The groups are shells around one centre, one inside the other: the same stretched ball of 6 dimensions in 10 sizes.
Known rows, each followed by its group:
[  2  13  -4   9  17  18  -5  19 -14  22   3 -30 -12 -12  12  17  18 -13
  43  13 -25 -12]
(2)
[ 19  26  29 -14  -7  16   2  -2  32 -24 -32  33   1  -4  -1 -20 -25   2
   2 -34  -9  36]
(0)
[ 13  10  13   1   4   1  -8  19   1  21   6 -29 -19 -11  -5   9  26 -27
  31  14 -19   4]
(4)
[ 29 -33  -1  13  -1 -21   2  24  13 -26 -17 -22 -10  13  -6 -25  14 -51
  30   4 -57  12]
(8)
[  3 -16 -17   2  25  13  32  30   5 -18  -4 -19   7   5  24 -20   8  20
  39  17 -54  -3]
(3)
[  1  10  34 -19  10  24  28  10  24  11   2 -19 -20 -10   2  -2  10  33
  15  15 -12  21]
(2)
[ 15 -22   6  -7   8 -11  27  41  19  -5  20 -46 -14   9  -2 -16  50  -8
  41  46 -54  19]
(7)
[ 22 -10 -14   6   8 -12   5  23   7 -27 -19   7  15   1   9 -33  -6 -21
  22 -14 -41   2]
(3)
[  8  14   0   7  14   6 -10  12 -14  25  -4 -15  -5 -22   6   8   3 -16
  24  -5 -10 -17]
(0)
[ 21  36  27   6 -11  13 -39  -7   3  12 -28   8 -20 -15 -10  18  -9 -52
  18 -32   2  15]
(1)
[ -6  31  25  -5  17  44   4 -13   2  20 -25   7 -11 -26  13  14 -32  29
   7 -27  10  -2]
(0)
[ 12 -33 -22   6  22 -11  30  36   3 -16   0 -26  10   2  15 -32  13   2
  31  18 -56 -11]
(8)
[ 12  50  20  -8  -2  37 -14  -9  16 -17 -39  44   4  -8  12  -1 -37   2
  13 -46  -2  27]
(6)
[ 28 -24  -4  14   4 -26  -5  16   2 -10 -20  -7   2  -8  -6 -27  -6 -44
  10 -17 -31  -9]
(1)
[ 14  10  30 -22   4  -1  21  12  27   5   1   2  -3 -18  -7 -23   2  22
  -4  -2  -1  19]
(0)
[ 18  14  14   7  -2  10 -18   7   5   0 -20  -7 -16  -4  -2   6   2 -38
  29 -12 -23  13]
(9)
[ 17  31  19 -20   0   9   9   6  27 -18 -21  41  17 -13   5 -30 -25  21
  -4 -33   0  26]
(1)
[  4  22  15   0  12   9 -10  12 -13  48  12 -32 -20 -30  -2  22  20 -11
  23  10   4 -14]
(2)
[ 14  38  35   0  -6  37 -23 -24  16 -10 -53  34 -14 -11   1   8 -47 -17
   3 -56   4  24]
(8)
[ 14 -38  -7   7  20 -27  21  28  -3  13   7 -39  -2 -16  -2 -26  16 -10
  12  16 -31 -25]
(1)
[ 15  47  36  -2  -9  30 -30 -19  11   7 -38  27 -16 -18  -5  15 -31 -24
   6 -47  13  22]
(5)
[ 29  12  -8  -5  -5 -15  -3  35  18 -32  -5  13  16  10   4 -30  18 -30
  34  -1 -44  27]
(8)
[ 23 -17   1   4   4 -25   2  29   4   2   4 -26  -5  -6  -7 -19  25 -34
  23  12 -34  -1]
(9)
[ 14  27  45 -21  -4  23   9  -8  36  -9 -25  23 -11 -10  -5 -12 -22  19
  -6 -26   3  38]
(7)
[-14  27  27  -7  25  45  12  -7  -5  45  -5 -19 -21 -35  12  25 -14  42
  10  -4  15 -14]
(8)
[  7 -21   8   4  16  14  23  12  12 -11 -17 -22 -13   2   8 -12  -3   5
  24   5 -41   4]
(6)
[  1   6  24  -8  17  26  20  -6  12   9 -21   1  -9 -21   7  -7 -27  32
  -2 -19  -1   1]
(5)
[ -2  14  18  -1  18  34  10  -6   3  12 -23  -2 -10 -20  12   5 -26  23
   9 -19  -3  -5]
(9)
[ 13   8  24  -4   1  22   5   1  22 -16 -27   2 -15   2   3  -5 -12  -4
  19 -15 -25  26]
(6)
[ 14   5  33   1   0  17  -4 -10  16   2 -31  -3 -23 -11  -7   2 -19 -16
   5 -24  -8  14]
(4)
[ 19  14  34  -2  -3  10  -9 -15  18  -2 -39  22 -10 -19  -9 -11 -38 -14
 -12 -45   6  13]
(5)
[ 21 -14  32  -6  -2 -18   5  16  17  19   6 -36 -27 -13 -21  -7  26 -26
   8  16 -15  12]
(0)
[ 17   9   6  -4   1  18  10  16  25 -38 -24  12   1  15  12 -19  -4  -5
  33  -8 -46  34]
(5)
[ -9  38  34  -4  18  43  -6 -18  -9  51 -15  -7 -22 -42   5  30 -25  25
   0 -23  31 -15]
(1)
[ 20 -28 -24   5  13 -20  22  49   7 -25  11 -30   9  15  11 -32  38 -20
  48  33 -70   5]
(7)
[ 23  -1   8  -1  -2  -9  -1  27  14  -9   0 -18 -10   5  -4 -11  28 -32
  35  14 -40  20]
(6)
[ 19 -13  17  -5   2 -14  10  27  15   7  11 -35 -18  -3 -10 -11  36 -22
  25  25 -32  14]
(4)
[ 20  -1  36   8  -4  -1 -21  -7   5  24 -21 -23 -35 -19 -20  12  -2 -47
   6 -16  -2   2]
(3)
[ 29  21   2   8  -9  -5 -28  12   5 -15 -25  18   3  -3  -2 -10  -6 -53
  24 -29 -23  14]
(3)
[ 14  -2  38  -3   2  -2  -3   5   9  36   3 -40 -36 -22 -20  11  20 -23
   9  11  -3   4]
(0)
[  5 -19 -13  13  22  16  18  15  -1 -16 -22 -16  -1   3  20 -12 -10   1
  33  -2 -49  -9]
(3)
[ 17  -1  46 -14  -1 -10   7   5  20  32   5 -28 -29 -25 -24  -3  15  -7
  -6   7   7  12]
(3)
[ -1  24  23 -10  14  17   6  13  -1  44  16 -29 -18 -29   1  17  20  16
  20  17   5  -4]
(6)
[  5  35  29 -15   6  13  -2   9   5  37  10 -12 -14 -28  -4  12  14   9
  12   4  13   7]
(6)
[ 14 -27   4  17  13  -4   0  12  -5  12 -12 -41 -23  -8  -3   0   9 -35
  25   5 -35 -14]
(4)
[ -4  -8  -2  17  25  27   4   7 -15  19 -13 -37 -21 -11  15  18  -1  -6
  37   6 -30 -21]
(2)
[ 22 -52  17   8   8 -32  17  22   9  14   5 -58 -29  -8 -20 -18  28 -33
  11  25 -36  -8]
(1)
[ 12   6 -15 -12  14  -6  25  42  11 -15  14  -2  22  -1  16 -31  23  17
  32  19 -40   9]
(7)
[ 21  46  32 -22 -11  11  -7   4  30 -12 -17  35   3 -10  -4 -14 -10   0
   5 -27   3  40]
(5)
[  4  12  15  11  13  21 -13  -7 -12  29 -21 -15 -19 -26   2  18 -16 -15
  15 -20  -1 -17]
(9)
[ 10 -12  38   3   9  11   5 -17  10  21 -30 -15 -28 -26 -12  -1 -29  -4
 -14 -26   5  -7]
(7)
[ 12 -32   1  15  18 -24   1  24 -18  44  15 -64 -25 -25 -12   4  31 -36
  21  26 -21 -35]
(7)
[ 21  17  -8  -2  -1  15   2  21  22 -51 -28  29  16  19  18 -26  -8 -13
  39 -17 -51  34]
(2)
[  7 -14  10   1  17  11  21   6   9  -1 -19 -12  -7 -11   6 -15 -15  11
   9  -9 -23  -4]
(9)
[ -5  24   0  -3  22  42  16   3   3  -6 -23  14   8 -11  27  -3 -28  36
  23 -18 -17   0]
(2)
[  1  -5  32  -6  17   6  15   7   2  49  12 -47 -31 -31 -10  11  17  11
   6  19   4 -12]
(9)
[  7  -5  39  -6  11  -6   7   2   2  55   9 -42 -32 -39 -20   8  11   0
  -8   8  17 -14]
(5)
[  3  15  37  -7  11  18   3 -11   5  39 -11 -12 -22 -36  -7   9 -16  15
  -9 -16  21  -7]
(4)
[ 28  23  23  -9 -13   2 -10   6  28 -25 -27  28   0   0  -6 -20 -12 -24
   9 -29 -16  36]
(4)
[ 11  45  -1   0   1  29 -17  12   3 -14 -20  22   6   0  18   5  -5 -15
  41 -19 -24  20]
(8)

New rows, each followed by its group:
[ 24 -43   2   5   6 -30  18  37  13  -5  11 -50 -16   6 -11 -23  42 -35
  31  35 -55   6]
(8)
[ 12  -1  -3  12   9   0  -9  26 -10  17   6 -41 -19  -4   2  12  33 -38
  47  22 -37  -6]
(7)
[  6  38  31  -6   6  24 -13 -12   1  31 -18  11 -12 -35  -2  12 -24   5
  -3 -32  25  -1]
(4)
[ 25  11   8  -3  -5 -14 -10  26  11  -1   3  -9  -4  -4  -7 -11  26 -36
  29   6 -26  17]
(0)
[  6 -19  36  -2  11   3  14   9   8  40   9 -60 -42 -19 -16  12  27  -6
  13  27 -11  -3]
(8)
[  0  17  18 -17  16  23  26   9  17   4  -5   3   1 -16  12 -12  -8  42
   9  -3  -7  10]
(4)
[ 17 -19  11  -3   8   0  23  14  23 -22 -19  -6  -4   3   2 -28  -6   0
  12  -4 -37  14]
(6)
[ 27  -2  -5  13  -2   4  -9   5  14 -48 -49  29  10  11   9 -29 -32 -37
  20 -42 -44  17]
(7)
[ 27  18  -2  14  -6  10 -26  -2   8 -38 -53  38   9   4   9 -16 -38 -48
  21 -53 -31  16]
(7)
[ -4   6  14  -5  18  32  20  15   7  12   2 -32 -20  -4  13  11  16  20
  37  22 -29   7]
(3)
[ 10 -50  -8  18  22 -15  17  31 -10  17  10 -70 -24  -4   0  -4  35 -28
  38  38 -52 -25]
(1)
[ 14   6  31 -20   1   3  21  19  30   0   6 -14 -14  -5  -7 -15  20  13
  13  16 -18  30]
(5)
[ 12  49  18  -1  -3  38 -23 -11  10 -13 -41  37  -2  -8  11   8 -34 -13
  20 -46  -5  23]
(0)
[ 15  20  22 -15  -1  22  13   8  31 -28 -23  21   1   4   7 -19 -12  13
  16 -16 -24  37]
(0)
[ 33   5   9   5 -13 -17 -20  21  13 -14 -12  -5  -9   4 -11 -12  19 -61
  30  -5 -35  23]
(1)
[ 17  10  18 -15   2   8  18  11  30 -26 -19  21   7   0   4 -30 -13  14
   7 -16 -22  29]
(6)
[ 31   6  -2  17  -8  -1 -29   4   7 -34 -45  22   2   7   2 -15 -22 -63
  25 -41 -37  15]
(7)
[ 26  -6  10   2   0 -25  -7  15   6   6  -8  -6  -2 -17 -13 -21   4 -35
   3 -12 -13  -1]
(0)
[ 13 -22 -21  12  18  -9  11  32  -5  -9  -3 -25   5   0  12 -18  15 -19
  38  12 -51 -12]
(5)
[  4  39  14   4   9  27 -22  -2 -12  31 -12  -4 -13 -26   6  24  -8 -13
  23 -18   6  -7]
(3)
[ -3  -2  18  -4  23  16  19   3  -2  36   0 -27 -15 -31   3   3  -6  27
   4   2   2 -19]
(4)
[ 20 -28   8   1   8 -30  12  30   5  17  15 -44 -14 -12 -13 -18  34 -25
  16  25 -29  -6]
(4)
[ -4  12  -2   7  22  34   6   8  -8   9 -14 -15  -8 -11  21  10  -8  11
  35  -3 -24 -10]
(6)
[ 28 -15  26  -8  -6 -25   8  23  24   1   5 -26 -18  -4 -20 -21  29 -28
  12  15 -26  22]
(3)
[ 13  14  41 -21   1  -2  12   7  22  25   5  -9 -15 -26 -15 -10   7  14
  -8   0  12  15]
(0)
[ 20 -25   4 -13   8 -31  30  48  18   4  33 -45  -6  -1  -8 -28  57  -5
  29  49 -43  12]
(7)
[ 24 -14   8   4   5 -22   0  10   7   1 -17  -2   0 -18  -9 -26 -10 -25
  -2 -20 -14  -7]
(2)
[ 25 -31  -2   6   3 -20  12  34  15 -20  -1 -32  -9  13  -4 -24  30 -35
  35  22 -59  13]
(3)
[ 15  21  31 -20  -2   1   7  18  22  13  10 -10 -12 -13  -9  -6  23   2
  14  11  -5  26]
(6)
[ 18   3   7   5   0  10  -4  19  13 -17 -14 -15 -15  12   3  -1  16 -32
  43   5 -46  23]
(8)
[ 18   6  43 -19  -4  -8  10  13  26  21  10 -22 -24 -17 -21  -8  23  -3
   1  12  -1  23]
(2)
[ 12 -10  28 -11  10 -13  18  15  12  31  12 -33 -17 -26 -15 -11  18   6
  -2  15  -1  -3]
(9)
[ 28  18  28  -1 -14  -8 -25   8  13   8 -10  -6 -20  -9 -18   2  14 -52
  17 -11 -10  23]
(8)
[ 14  35  50 -21  -6  14  -3  -8  26  18 -13  13 -17 -25 -14  -1 -12   8
 -11 -23  22  27]
(3)
[ 22 -15  13  -7   3  -9  19  17  26 -22 -14  -1   0   1  -3 -33  -1  -4
   9  -5 -33  19]
(4)
[ -1 -10  -5   1  25  22  29  18   4  -6  -8 -19  -1  -3  21 -10  -2  26
  30   9 -38  -5]
(6)
[  6  14  22   6  11  25  -9 -16  -2  18 -35   4 -15 -26   2   8 -37  -5
   0 -38   6 -10]
(6)
[ 13  31  -2   5   4  23 -16   9   1 -13 -24  16   4  -3  15   1 -10 -20
  36 -22 -25  11]
(6)
[ 21 -31   5  -3   8 -22  24  30  18 -11   3 -27  -4   1  -5 -32  22 -11
  17  18 -42   8]
(4)
[  1   6  20 -20  16  10  32  25  17  18  20 -27  -9 -15   4  -8  25  37
  18  29 -14  10]
(6)
[ -2  37  26  -6   8  51   2  -9  13   0 -29  11 -14  -8  15  14 -23  20
  22 -21  -8  20]
(2)
[ 14  24  29   4   0   3 -27  -4  -8  46  -6 -18 -26 -34 -16  21   2 -35
   6 -15  17 -10]
(2)
[ 21 -51  -4   6  14 -33  27  33  10  -4   5 -42  -6  -2  -7 -35  25 -19
  17  24 -49  -9]
(8)
[  8  19  25 -13   9   0   5  11   6  35  11 -14 -10 -31  -7  -1  10  10
   3   3  11  -1]
(9)
[ 23 -11 -12  12   4  -2  -1  22   8 -34 -24   1   5  12   9 -22  -2 -35
  36 -10 -54  10]
(0)
[  1  11  19  -8  13  39  22  -2  22 -18 -30   8  -7   0  17  -8 -25  30
  17 -15 -25  20]
(1)
[  7 -28  14  10  21  -6  10   0  -8  34 -11 -35 -18 -32  -7  -5 -11  -5
  -5  -7  -4 -33]
(7)
[ 26  17  13  -5  -4 -20 -13  13   8  10  -5   9   4 -23 -11 -17   1 -28
   1 -19   2   5]
(8)
[  4  12  25  -2  14  17   2  -8   1  27 -18  -4 -12 -31   0   3 -23  11
  -4 -23  11 -11]
(9)
[  1   0 -12   1  23   9  19  29  -5   8   8 -24   3  -9  18  -7  17  13
  37  20 -34 -10]
(6)
[ 19  18   2  -3  -3  13  -2  24  19 -31 -13   5   0  16  10 -11  14 -21
  45   1 -47  34]
(8)
[ 13  11   4 -13   9   5  20  20  20 -18  -8  14  15  -5  11 -30  -5  20
  14  -7 -24  15]
(4)
[ 14 -19  13   4   8   8  14   8  16 -15 -23 -15 -14   2   2 -14  -6  -9
  19  -4 -38  10]
(4)
[ 14 -40  12   6  14 -18  18  23   4  20   9 -59 -27  -9 -12  -8  31 -21
  20  30 -35 -11]
(6)
[ 28 -22  12 -10   1 -36  18  31  23  -6   8 -16   1  -7 -14 -39  23 -15
   5  12 -28  13]
(8)
[  8  26  41 -11   6   8  -7 -10   4  47  -6  -4 -19 -44 -14   9 -14   6
 -16 -22  34  -6]
(2)
[ 18  11  10 -19   2  -1  21  28  29 -22   1   9  10   3   5 -31  13  13
  20   7 -30  31]
(6)
[  5  11  17  -1  10  34   9  -2  15 -12 -29   4 -10  -2  12  -2 -21  11
  20 -17 -22  15]
(4)
[ 23  22  48 -18 -10 -11  -9   3  21  29   2  -5 -21 -29 -26  -4  10 -17
 -10  -9  20  20]
(1)
